All rows are made from the same 12 directions, up to rounding. Whole rows:
[[ 29.1   6.4   6.3  25.6 -12.2 -13.4 -25.8 -15.1   5.3  21.7 -46.8  -5.2
  -20.8  20.5  29.0 -26.2  24.7 -39.4 -23.0  -4.8  22.3 -36.0 -14.2   9.3
   28.1]
 [-10.8   9.4 -20.9  27.5  -7.2  46.2  12.1  -0.5 -17.4 -12.7  50.8 -32.4
   14.6  22.5   8.4   8.1 -13.6  15.5  33.8  -0.8 -16.3 -17.0   2.9  10.5
  -17.3]
 [  1.3  18.9  50.7 -23.8   0.8   5.4 -28.1 -11.8  19.1   9.3 -13.6 -10.6
   11.2  21.4   9.9 -28.5 -17.6 -10.2   3.2  21.4  36.7 -33.3 -38.5 -13.2
    1.3]
 [-16.6  13.6   4.0 -13.2 -19.2   4.0  41.4  -8.9  -5.5   1.0   8.3 -13.4
   48.8   0.3  -8.3   3.2  -0.9  15.1  -6.2  -6.0  18.2 -17.0  22.1 -36.5
  -22.7]
 [-11.5 -20.5 -29.8  16.3   4.6 -20.5 -16.9  -6.5  -3.2 -15.2  23.9   4.0
    1.6  -4.7  38.6 -18.3  16.1 -14.9  -9.2 -34.3  25.1   2.4  19.0  32.5
  -11.7]
 [ -4.7  23.6 -24.9 -14.9  -2.9   0.4  21.2  17.0 -45.7   7.3 -33.2 -18.4
   25.3  -9.3   6.5  -9.3  26.2  19.1  -8.5  -5.1  -9.3   3.3  21.9 -19.7
    0.7]
 [-11.4  24.6  -6.5  15.6  -6.5  -7.8  55.9  32.8  14.6  20.2 -16.7  21.5
   40.9  10.5  20.6  11.9  44.7 -24.1  -6.6   3.0 -27.9 -13.7  60.4 -30.4
   -4.2]
 [  5.1 -14.0  17.8  -4.9  23.3  -2.0   2.1  45.2  -6.3   0.9 -30.3  19.3
  -20.3   2.6  16.2 -18.7   4.3   8.1  33.0  32.9 -14.2  -2.8 -38.4   3.4
    9.4]
 [ 10.0 -11.8 -20.7  21.6  -8.4   2.2   3.3  -8.9 -25.2  -7.1   7.6 -19.8
  -13.6   4.8  -4.7  -6.1  -9.7  11.5   9.4  -4.2   9.1 -16.9  -9.3   1.3
    3.6]
 [ -7.8   6.4  20.4   4.8  22.5 -13.5  31.8  30.8   1.0  -1.1  -3.2  34.3
   23.4 -11.6  30.2  -6.1  16.2   3.9  16.2  -6.3   7.5   0.7  -8.8 -24.4
   -7.2]
 [ 14.3 -20.2 -12.3  18.2 -11.8  -2.3 -30.1 -36.2  -3.3   0.4   1.0  -5.2
  -30.8   2.9  33.5  -4.9  -0.6  -7.5   3.2 -10.8  15.2  19.1 -19.0  35.7
   -2.9]
 [-18.0  43.2  -7.1 -16.6  -5.3  11.3  -3.8 -13.5  -0.2  18.0   0.6 -24.8
   20.8  -2.1  15.2  -4.4  11.2   0.6 -12.2  -5.1   1.2  13.0  12.7  -1.5
   -3.7]
 [ 14.3  -2.7  20.4  38.4  25.7  21.3  23.8  48.6   6.9 -10.3   6.2  23.8
   -6.0   4.8 -16.3   6.6   3.2  -4.1  16.9  -4.0 -22.6 -39.1 -32.0  -8.1
   22.3]
 [ 33.1   4.3  47.2 -23.6  18.6  22.1 -21.6  37.0 -27.6  -4.1 -69.9   4.3
   -0.4   3.9 -22.9 -21.3   5.1   7.8  -8.1  10.4  -2.8 -37.0 -59.9 -14.2
   30.4]
 [-17.0  11.5  19.0  -3.3  25.1  15.6  22.1  18.5   9.4 -21.2  49.6  17.3
   27.8 -18.8 -29.8  22.2 -19.6  19.8   8.0 -19.2  -5.8   4.0  -4.9 -21.2
   -9.8]]

Rows cut short, each followed by the rest of it:
[ 14.1   6.3  37.9  -4.5   9.7  -5.5  27.9  13.0  14.1   7.6 -38.3  29.1
   8.0 -30.9 -26.1   6.0  15.6   2.4 -33.5 -26.1]	[ 12.7  -8.8 -38.8 -25.7  21.2]
[-12.5   4.2 -13.8 -13.0  15.9  -6.3  16.9  27.1 -12.1  -5.9   7.7  -8.5
  -6.0 -19.9 -45.0  -0.2 -12.7  24.6  -0.1   6.1]	[-10.6  -1.8  -1.6 -14.9  12.3]
[-10.5  13.2  13.8  11.2   1.0  29.7  39.8  30.1  -6.6   6.2  -0.6   2.9
  29.1  20.1  42.7  -3.4  13.5  10.8  44.6  22.4]	[-17.4 -12.0 -10.5 -12.7 -19.8]
[-29.3  23.2   4.3  -5.6  16.8 -27.1  -9.0  11.3  40.3  33.0   6.1 -16.4
 -40.1   4.0  23.9 -42.0 -12.3  -8.2  26.2  47.0]	[ 20.6  -5.9 -37.3   9.9  17.0]
[ -2.1 -12.2 -34.1  51.5  20.8   6.7  28.3  52.9  -8.0  -4.7   6.1  15.3
 -16.9  -2.5  28.0  -5.3  34.9  -7.3  18.5 -14.4]	[-31.2 -12.1  -2.6  27.4  14.0]
[ 20.9 -20.1   3.9   9.3 -44.0  35.5  17.0 -37.3 -12.4  -3.8 -17.1  -8.4
  24.9  12.9   7.3  23.6  11.3   2.9 -12.9 -20.2]	[ -0.5  -2.8   4.0   5.9 -23.3]
[  4.7 -43.6   8.1 -60.4  14.5  -0.8 -11.0  25.7 -22.5 -21.9 -58.5  27.9
  -2.8 -53.0 -31.9   3.2  19.1  31.6 -38.3 -25.5]	[-10.1  49.2 -30.8  27.3   0.2]
[  1.7  34.9 -32.4  10.2  32.0 -13.9   2.8  11.9 -77.2 -14.0  17.6 -31.7
  -2.3 -28.0 -16.0 -22.3 -17.6  46.6  12.5 -24.5]	[ 23.0  -9.1 -20.5 -38.0  21.3]
[ 30.7 -21.7   2.7  35.0   7.4 -11.0   1.9  -0.7 -14.0 -21.1  11.6  26.7
  -8.6   0.2 -19.2  19.7  -9.3  -6.1   0.4 -20.5]	[ -1.5 -13.9   7.1 -17.6   9.9]
[  0.0  40.2  18.2  -8.3 -13.2  24.7  25.4 -11.9  -6.9  21.7 -15.6 -12.3
  26.1   4.2  11.7  11.7   5.0  13.6   8.7  10.6]	[ -8.3   8.6  -7.0 -29.6  -7.4]
[  3.6  -3.8 -24.4  37.3  33.7 -29.9  -9.8  41.0  -5.9  -8.3  10.3  22.3
 -21.4   1.7  18.2 -16.0  17.6 -24.2   7.7  -8.9]	[ -9.4 -16.9  18.5   8.3  23.6]
[ 27.0 -16.6  34.8  -2.9  -0.2  19.6 -51.6  -9.7   8.4  -5.5 -20.5   6.5
 -18.9  26.7  13.5  -7.3  -9.5 -19.5   7.6  15.3]	[  0.4 -11.2 -33.9  25.2   5.3]
[ -4.1 -16.9 -25.3   9.0  -7.9  -9.1  21.7  -9.2 -20.2 -15.3  23.9  -2.3
   9.5 -10.2 -10.4  11.6  -6.9  17.0   2.0 -16.4]	[  5.4   6.7  23.6  -9.4 -14.8]
[  3.1 -17.3   4.6  -8.8 -27.1   7.9  24.3 -19.7 -11.6   7.8 -34.9  -6.3
  12.2  -8.5  26.6  -7.8  17.2  16.3  -5.7  -9.6]	[ 22.3   7.6 -26.9   5.7 -18.1]
[  5.2  65.8  13.0  31.2  24.9 -26.3  21.0  -9.3   7.4  37.5   5.7  13.1
 -20.5 -19.7  25.7   5.2  -0.9   1.0  18.7   2.6]	[  6.8  24.0 -25.2 -46.4  28.0]
[  0.3  -8.6  15.4  13.6   4.3 -27.1  -2.3   8.9  46.6  11.6  -3.3  36.6
  -8.5  13.8  22.5   1.2  14.1 -41.9  -1.0  13.7]	[-4.1 -3.5 22.7  4.0  3.3]
[-18.1  11.3  41.7 -23.2  21.3  -1.7   9.1   8.4  18.8 -10.4  18.8  38.0
  45.2 -13.4  25.2   6.5   2.0   2.6   5.9 -15.2]	[ 14.4  20.6  -1.4 -19.1 -26.6]
[  8.2  22.0  30.0 -13.4   3.2   7.2 -28.4 -20.8  21.7   5.7   6.2   1.0
  -3.3   4.5 -22.6  13.0 -20.6 -10.4 -10.5   6.1]	[-0.2  4.6 -7.2 -9.7  9.3]
[ 13.3  50.1 -13.7   2.8  28.9  -6.4 -30.4  19.8 -48.4   5.7 -14.8 -13.0
  -3.6   5.9  10.5 -13.6   5.7   0.7   9.9   6.7]	[-16.9  -0.7  14.1 -23.8  27.2]
[-22.7   2.7  19.5 -48.0   3.6   6.3  -0.2  12.5  33.1   5.2  -4.2   9.8
   9.4 -10.4 -26.8  13.1  -5.4   4.3  -8.6  22.5]	[-21.8  28.4   8.1   4.5  -9.2]
[ 12.9 -14.8  33.9 -31.6 -11.9 -17.8  10.7 -10.2 -16.7 -10.0 -37.6  12.1
  37.6  -6.2 -13.7  -9.6  -0.9   9.2 -23.6 -11.0]	[ 40.6 -21.3  -3.6 -39.8 -11.8]
[ -3.3  21.0  18.3  -6.1  30.0 -33.8  18.7 -11.8 -10.9   2.7   3.4  38.7
   7.4 -55.4  28.4   6.4   4.6  26.1  -0.7 -38.3]	[ 31.2  58.1 -31.2 -30.8  -3.9]
[ -3.2 -29.2  17.1  -4.4  -0.6 -15.5   5.3 -10.9  18.8  -7.8  16.1  22.1
  -7.3  -3.6   5.8   5.3 -19.1   5.1  18.1  10.8]	[ 14.9  15.2 -11.6  -1.1 -17.9]
[ -3.5  16.0 -18.9  -8.4 -32.1  41.9  10.0 -28.5  -5.6  10.3 -13.8 -22.0
  26.2  -8.8   5.3  25.5  30.0   4.0 -34.5 -32.6]	[-21.3  29.3  18.4  24.3 -13.9]
[ 23.5  -0.2   6.8   5.6  -1.4 -43.8 -30.6 -25.6   7.6   2.2  -6.1  18.7
 -12.0  10.1 -10.4   5.5  -9.6 -31.8 -19.0   2.1]	[ 14.3  -4.3  38.0 -24.0  13.7]
[ 12.4  33.8   4.5  31.4  -1.7  17.3  -3.1 -33.7 -30.2 -11.9  30.1  -2.0
  47.4   6.6  42.6   8.8   9.0  -4.5  -3.6 -54.3]	[ 25.7  -7.9  14.1 -21.6 -16.2]
[-16.3 -15.3  14.0 -20.0   4.3  -8.6  -3.7   3.2  -5.5 -19.3  12.0  -5.3
  28.8   1.2   9.7 -31.0  -9.8   8.8   0.9  -9.5]	[ 46.2 -28.7 -13.1  -4.4 -19.6]
[-25.7 -18.7   0.4   9.3  -1.7  22.3   9.5  -0.5  40.6   0.4  44.4 -16.6
 -27.9   0.8  -6.1  -4.9 -25.9  11.4  26.6  17.0]	[  3.8  -3.5 -46.7  37.1  -7.8]
[-11.4 -37.1   7.6 -10.7  -7.0  13.0 -23.0 -26.3  30.2 -11.3  32.0  -0.1
 -24.8  -3.1   4.2   5.2 -26.6   7.4  14.4   6.1]	[  9.0  28.9 -32.5  45.8 -21.3]
[ -8.0 -15.7  -2.1 -17.1 -13.1  -8.9  27.4 -10.4  -4.1  -1.2  -4.9  -0.4
   8.2 -18.6 -13.9   5.3  -5.1  22.8  -5.0  -2.5]	[ 12.9  14.2  -3.4 -11.4 -14.2]
[-10.6 -13.8  -7.9  23.6 -15.2  -7.1  32.5 -10.7  35.0  -5.1  47.5  -2.3
   1.2   4.9 -44.5  19.9 -22.5  -7.6  -6.3  -2.4]	[  5.3 -28.2  25.0 -13.8  -3.2]
[ -9.8  13.4  23.2   9.0  -3.0  20.9  36.0  27.7  20.7  13.9  -7.5 -12.3
  12.4  16.9  -4.3 -17.1   2.3  -0.3  13.2  21.1]	[  4.5 -52.2 -31.7 -14.5   6.7]
[ -5.3  50.9  10.4 -11.8   4.5  -8.1 -28.9 -17.5  28.5  34.9 -11.3 -14.1
 -17.1   2.1   6.8  -8.0   1.4 -21.4 -14.4  16.1]	[ 0.8 12.5 -4.0 -1.1 22.9]
[ -7.9 -14.2  24.0  13.3   1.5   2.4  27.3   0.0  38.7 -11.7  27.6  21.6
  18.8 -14.0 -21.2  10.1  -2.5  -7.4 -21.3 -34.3]	[ 23.4 -23.5 -15.3  -3.8  -4.6]
[  5.1  -1.8  -6.8 -18.4  -4.6 -12.4 -22.8   5.6  -7.7  14.2 -40.0  13.3
  -5.0  17.6  45.5  -3.1  24.2 -17.6  12.6  32.9]	[-27.8  34.4  35.1  12.8  -8.7]
[  7.0 -34.4   1.2  27.4   1.1  37.9   7.9  28.7   8.9 -17.0   6.6  11.0
  -7.4  13.5   3.9   7.4  10.4  -5.7  14.3  -5.3]	[-27.1 -19.5 -21.4  37.9  -2.4]
